The rows come from 4 hidden closed curves, with some noise, and rows from the same curve form a group. Each curve winds through 8 dimensions. The rows are also pushed far along 5 directions, which tell nothing about the answers.
In the rows, zero is written as 128.
Some rows, each with its group after it:
[132  91 148 143 113 160 127 158 121 116 130 128 134 138 141 119 126 109
 147  87 119 135] : j327
[ 94 125 147 145 148 122 146 114 131 142 141 135 122 125 138 150 144 131
 115 139 138 131] : j947
[ 86 162 143 157 158  96 138 104 113 123 152 138  87 102 118 129 143 138
 157 138 189 153] : j947
[149 131 126 130  74 143 130 156 116 132 100 134 121 161 121 127 105 123
 109 110  96 116] : j152
[118 131 144 125 130 133 121 141 117 100 143 114 122 137 151 142 124 117
 116 132 149 182] : j152
[145  87 138 121 117 200 139 185 165 116 118 110 148 148 178 155 122 104
  98  87 139 131] : j152
[113 162  93 172 155 181 142 107  93 121 118 168  98 128 137 193 102  59
 137 127 203 103] : j327
[181 197 126 133 135 184 129  98 151 162 129 113 129  80  93 116 129  79
 111 150 106  65] : j947
[140 155 105 129 123 114 153 115 133 125 129 127 130 113 130 131 141 123
  99 132 122 137] : j152
[134 111 175 127 105 146 121 157 133 137 140 120 128 137 137 126 147 139
 131 111 116 143] : j947
[155 125 120 135  92 104 133 150 111 121 128 139 119 136 111  98 135 136
 135 102 113 145] : j327
[129 101 114 150  92 137 121 171 106 137 137 160 106 155 154 132 115 128
 126 108 150 113] : j947
[131 119  98 119 132  98 149 125 113  88 114 124 141 142 114 116 124 128
 118 121 121 139] : j469
[127 111  97 145  80 121 108 136  76 129 146 186 124 147 118 120 112 124
 153 142 138  63] : j469
[155 123  86 147  88 124 124 142 100 153 139 174 121 131 117 114 124 126
 141 123 130  51] : j152
[ 99 122  92 155  65 115 150 157  66  93 111 177 102 165 137 113  98 117
 141  98 124 125] : j327
[117 151 145 133 138 167 138 136 149 107 131 107 120 111 147 135 131 101
 111 122 155 160] : j327
[127 146 118 118 125 132 146 112 147 124  93 120 145 124 116 114 110 124
 127 120  87 118] : j327
[101 135 136 131 131 107 113 106 113 150 157 140 118  90 114 109 139 144
 163 153 143  80] : j152
[111 168 117 142 127 111 128  78 108 125 146 153 121 103 110 146 139 117
 130 169 151 125] : j469
[131 139 120 100  94 109 151 134 164  80  92 101 148 146 146 118 129 142
  82 119  89 233] : j469
[152  90 142 121  87 164 130 177 124 129 131 124 145 146 149 120 134 120
 117  91  92 116] : j152
[138 154 146 128 101 153 128 143 132 137 117 124 109 128 124 129 126 124
 124 127 131 132] : j327
[143 100 126 121  84 123 124 169 130 118 119 122 128 150 129  99 130 138
 106 108  94 130] : j469
[ 80 159 112 156 153 137 145 113 110 105 131 135  96 135 146 157 100  92
 101 154 185 141] : j152
[113 120 111 162 103 131 137 138 101 145 123 174 113 159 118 126 108 122
 136 129 128  61] : j947
[ 95 127 111 140 142 169 145 129 100 103 100 137 119 147 154 167  87  86
 144 109 158 135] : j469
[104 134 108 137 106 119 131 128  98 122 120 148 116 130 114 100 100 126
 151 131 130  76] : j152
[119  60 100 133  98 106 126 189  98  92 117 143 119 169 152 107 113 146
 152  75 149 147] : j469
[136 181 116 116 143 132 143  80 138 109  90 113 137 125  84 124 101 107
 123 152 109 130] : j469
[ 92 102 116 117  88  83 115 157  98  94 132 133 116 144 154 105 107 160
 145 123 145 179] : j947
[ 96 112 158 127 167 134 107 119 149 145 174 109 125  89 162 144 146 135
 130 152 174 139] : j947
[163 140  97 118  94 132 166 171 153  88  61 103 126 187 118  96  84 121
  74  91  80 168] : j327
[109 121 145 139 139 140 114 139 115 156 144 125 101 120 139 127 132 129
 133 128 132 116] : j327
[ 97 138 101 135 127 112 138 126 128 106 120 134 115 135 143 133 105 126
 112 144 158 141] : j947
[129 116 115 142 114 145 138 144 116 128 107 139 119 157 139 153 116 115
 116 108 128 133] : j327
[121 107 112 149 104 132 113 137 118 129 127 155 114 130 115 139 131 127
 147 118 174  93] : j469
[146 145 132 105 121  84 128 120 145 134 159 109 139  98 135 113 172 157
  95 147 107 175] : j152
[101 113 132 130 137 171 152 148 145 108  89 111 134 148 163 143  94 103
 119  90 118 149] : j327
[100 168 101 156 147  88 163 109 105 105 115 128  88 129 115 119 103 117
 111 134 157 157] : j152
[ 94 105 141 159 121 195 143 174 123 140 111 142 101 168 167 158  96  96
 116  95 143  96] : j947
[176 142 152 110 125 114 115 127 172 164 133  99 131 106  94  91 153 160
 116 137  97 127] : j327
[119 156  85 141 106  89 125 104  83 125 124 169 113 144 107 123 101 131
 140 158 137  97] : j152
[133 132 126 113 110 108 134 130 139 135 109 117 127 122 130 112 135 147
 117 116  85 176] : j469
[132 140 100 151 105  75 147 109  79 117 124 164 116 151  78  97 117 133
 146 133 113 101] : j947
[108 133 148 115 158 113 165 114 153 103 102  91 140 142 126 128 126 135
 105 122  97 184] : j947
[186 111 113 124  64 175  95 178 151 151 104 143 135 152 118  97 106 124
 135 102  99  84] : j469
[101 130  91 156 164 131 147 118 110 110 114 140 108 144 143 158  83  93
 122 127 186 135] : j947
[159 138 152  98 125 143 131 132 146 108 112  90 155 135 122 121 130 125
 111 124  85 166] : j152
[144  86 142  98 108 161 128 172 160 126 123 100 164 131 157 109 129 139
 116 100  85 117] : j152
[129 116 138 122 120  99 119 136 135 143 162 123 127 108 141 112 169 152
 104 137 113 151] : j327
[102 111 120 130 126 125 118 144 135 125 140 128 124 129 157 131 115 137
 117 139 155 133] : j947
[ 68 150 110 146 162 114 146  96 129 119 123 131  96  96 144 154 127 121
 130 137 182 160] : j469
[156 138 128 123 115 100 146 130 145 117 144 134 150 123 119 107 169 147
 117 127 106 147] : j947
[101 143 139 148 130  89 136 110 120 104 136 139 105 114 109 123 132 144
 158 130 182 165] : j327
[163 140 142 124  87 119 113 121 126 162 133 137 128 118  96 121 145 144
 125 140 100  97] : j152
[147  99 150 105 152 134 126 149 169 128 124  82 141 107 150 129 158 144
 117  96 117 186] : j469
[ 91 138 144 108 168  92 154 110 139  92 127  79 128 103 147 114 140 138
 105 131 118 228] : j469
[110 109 149 146 126 155 122 140 134 148 127 132 115 134 134 143 118 124
 136 122 144 112] : j327
[132 125 104 131 154 120 137 132 136 118 129 114 125 128 141 125 112 115
 109 125 145 147] : j947
[142 115 111 133 108 107 131 135 111 111 133 142 129 143 130 131 139 131
 119 118 133 160] : j469
[130 137  78 135 106 122 162 144 118  91  95 136 126 151 128  95  99 107
 107 102  99 132] : j327
[174 170 117 118 156 132 131 106 151 150 122 104 136 101  96 105 126 117
 119 143  98  99] : j152
[162 138 109 140 131 158 118 138 140 147 132 131 121 117 119 118 125 100
 112 127 139  85] : j469

New rows, each followed by its group:
[142 146 145 104 129 140 119 125 168 134 116  95 140 115 123 122 122 139
 119 135 120 132] : j152
[102 156 139 139 146 153 145 116 147 121 100 125 116 136 121 144 109 120
 133 128 153 124] : j947
[ 97 198  99 138 155  85 141  55  99 112 111 147  97 112  79 144 113 129
 153 175 174 134] : j327
[153 101 151 117  84 137 106 150 131 143 121 124 137 136 115 114 138 143
 130 115  88 121] : j469
[ 92 126 134 125 140 156 147 141 127 106 110 111 122 132 156 133 104 111
 120 111 134 137] : j152
[162 143 106 129 140 106 120 114 136 144 146 123 130 104 104  96 131 126
 124 146 121 104] : j947
[127 113 184 137 150 161 108 139 161 153 155 109 120  98 146 146 150 132
 156 114 176 146] : j327
[159 144 134 115 125 112 115 105 150 165 127 115 128  87 103 109 158 150
 138 130  95 134] : j469
[149 156  68 173 128 130 147  94  97 113  90 175 117 153  72 129  85  80
 146 122 144  69] : j327
[ 86 142 131 108 156  71 145 104 148 105 130  94 125  91 136 106 151 161
 117 137 123 203] : j469
[176  88 123  83  90 153 105 191 132 117 115 108 151 173 150 110 129 139
 103 105  70 153] : j327
[111 128 137 133 104 121 124 136 128 113 138 130 121 123 132 109 129 136
 135 129 138 139] : j327
[141 172 107 127 115 144 160 104 124 113  94 141 136 130 109 136 111 103
 124 125 104 118] : j947
[ 89 137 125 138 149 137 165 121 105  62 124 119 124 135 154 152 106  87
 119 119 163 194] : j947
[161 125 106 121  87 147 136 177 132 104 113 125 136 165 154 116 109 112
  85 106 102 149] : j152
[ 92 109 155 153 139 137 118 129 124 151 140 136 106 121 141 150 128 131
 143 129 165 121] : j327
[112 132 121 140 132 168 149 122 130 115 114 147 141 141 145 164 108  97
 127 124 139 105] : j947
[155 160 160 157 153 172 105 104 150 178 148 133 107  80  92 141 134 108
 170 139 180  68] : j327
[155 132  85 110 111  95 139 116 131 122  92 130 151 153 102 109 100 141
 112 135  82 118] : j947
[194 152 123 113  88 145 116 110 140 146  86 131 148 136  63 111 120 125
 139 129  71  89] : j469
[151 131 106 133 118 120 116 128 126 135 125 143 124 148 119 115 109 128
 131 134 124 137] : j469
[109 116 127 132 148 104 137 117 112 133 127 127 124 130 125 132 124 138
 139 130 129 128] : j152
[124  86 153 129 137 159 105 137 138 157 164 144 150 118 157 152 149 137
 156 128 147  92] : j947
[113 160 120 138 138 103 142  93 124 132 117 128 106 102 113 131 138 132
 133 131 134 169] : j469
[102  82 118 138  95  60 106 157 100 100 136 149 101 150 121  85 125 178
 163 116 163 166] : j469
[151 133 153 104 134 120  92  93 154 173 157 124 158  91 102 125 160 158
 145 171 112  75] : j152
[148 105 141 120 134 102 136 127 136 130 143 117 142 118 114 117 158 146
 127 123 122 140] : j152
[130 135 139 137 129 133 121 107 100 128 159 142 129  98 120 131 139 112
 160 139 144 113] : j947
[133 169 114  98 142 110 151 109 148 108  89  96 130 130 115 125 118 138
  99 143 107 179] : j327
[175  86 128 132  94 131 115 166 131 161 128 140 132 136 114 114 132 147
 149  97 120  82] : j152
[137 175 124 115 153 133 137  77 152 128 110 114 143 110  97 145 121 117
 119 164 126 113] : j152
[122 118 165 155 154 153  96 142 140 181 172 124  90 100 138 143 148 132
 144 136 191 109] : j327
[148 129 146 135 101 133 114 127 118 157 143 144 125 122 120 148 146 133
 131 134 130 107] : j152
[172 138 105 129 112 139 135 133 112 125 114 134 135 145 106 112 113 104
 121 123  92 113] : j469
[ 81 120 125 130 129 105 126 115 114 104 134 141 123 137 142 146 115 141
 142 148 175 145] : j152
[122 127 136 139 143 116 141 142 132 107 129 125 115 136 132 121 133 133
 142 109 159 163] : j947
[ 91 162 138 149 190 129 124  85 121 143 139 121  94  95 114 146 126 109
 143 158 176 123] : j327
[131 101 103 117 108 106 154 145 113 113  97 134 141 161 124 110 107 141
 126 103  86 123] : j152
[145 131 138 140 133 145 118 147 145 152 133 119 104 128 123 121 125 127
 122 124 149 120] : j327
[162 148 129 120 102 164 143 139 137 144 102 117 135 129 121 115 127 105
 103 108  63 112] : j327
[ 97 111 135 152 112 143 148 161 121  79 111 134 110 156 157 142  99 114
 145  87 184 181] : j327
[137  93 161 128 178 204 105 150 147 152 164 114 143 110 189 186 142  98
 139 113 178 123] : j152
[151 161 130 120 120 121 128 101 116 115 119 124 135 126  88 113 124 125
 136 145 108 121] : j152
[119 141  93 142  67  87 138 145  90  75 129 164 109 147 112  83 114 133
 139 120 141 140] : j327
[122 108 105 133  96  85 136 136 118  98 120 146 123 142 126 132 146 147
 117 116 150 166] : j469
[136 150 127 148 117 136 137 125 132 115 111 135 112 132 101 121 109 117
 150 115 157 127] : j327
[149 119 108 115 101 121 148 154 136 119 125 124 142 139 149 120 137 134
  96 108 100 144] : j152
[ 40 113 140 141 152  79 150 105 111  98 140 132 110 111 160 142 133 148
 151 126 174 195] : j327
[165 103 133 116  78 138  96 157 134 180 129 135 134 126 127  96 134 153
 139 112  65  96] : j469
[134 114 147 122 147  96 139 119 135 120 150 110 139 113 123 125 163 146
 122 131 131 162] : j152
[ 83 106 127 123 122 121 141 139 131  79 105 117 124 141 145 141 121 132
 121 113 161 179] : j469
[127 160 133 142 152 119 134 100 130 132 116 115 109 131 104 145 114 116
 113 149 147 142] : j152
[134 129 170 120 111 125 106 132 134 170 146 112 118 110 128 126 149 149
 125 136 111 126] : j152
[102 119 154 157 153 189 131 137 141 147 119 121 108 134 153 175 110  94
 119 113 162 123] : j327
[135  58 147 128  97 105 115 182 107 137 157 140 133 155 153 102 146 162
 140  96 107 144] : j947
[ 81 104 128 154 122 130 146 146 106 109 108 142 102 166 153 156 105 120
 122 108 159 160] : j327
[140 179 124 136 156 120 165 101 149 138 107  98 112 110  99 125 128 108
  83 134 114 143] : j152
[132 135 168 118 132 153 115 128 166 142 152 102 135  91 139 122 157 132
 122 133 130 139] : j327
[106 107 150 149 154  84 128 110 113 138 173 138 111  96 123 140 168 149
 158 134 189 138] : j152
[131 106 114 151  89 111 133 154 104 144 127 152 107 150 117 114 123 135
 122 117 126  92] : j152
[137 142 146 113 128 119 120 118 170 132 125 103 128 102 123 119 151 150
 117 134 127 186] : j469
[105 133 139 123 153 130 117 114 119 138 158 125 131 115 158 157 138 124
 118 156 138 145] : j152
[124 106  95 162  94 112 114 148  54 121 148 185  99 157 119 112 102 117
 168 124 159  92] : j469
[135 142  93 126 125 128 163 116 113  79 100 140 146 153 131 154 111 100
 116 120 135 154] : j152
[143 128 103 148 102 148 123 132 117 140 135 165 128 123 110 125 117 112
 152 128 154  39] : j152
[148 150 124 130 139 130 136 116 146 151 111 118 121 115 115 145 124 126
 119 127 135 126] : j152
[130 187  95 139 133 114 179  82 123 107  72 131 117 144  88 148 105  99
  96 135 109 149] : j327
[144 216 111 140 160 109 175  75 143  99  88 120 116 115  69 117 118 107
 121 138 130 147] : j947
[120 135 104 136 140 127 110 110 105 118 142 153 120 116 116 123 118 121
 167 145 170  93] : j327
[140 163 110 129 118 135 143 108 130 140 112 147 136 121 109 130 126 121
 137 132 111  91] : j947
[129  96 126 132  92 123 127 151 105 113 135 148 135 154 150 154 136 136
 127 111 144 148] : j152
[155 121 130 135  99 145 121 134 116 143 133 150 133 135 124 152 136 122
 129 123 132 103] : j152
[101 126 109 112 105 114 115 144  95 102 135 139 113 139 148 123 125 141
 132 142 138 149] : j327
[137 147 179 140 155 183 104  93 146 174 142 113 116  84 108 171 155 104
 141 145 148 111] : j469
[142 105 150 146 110 164 127 177 132 129 132 134 118 158 132 111 123 121
 131  97 131 104] : j947
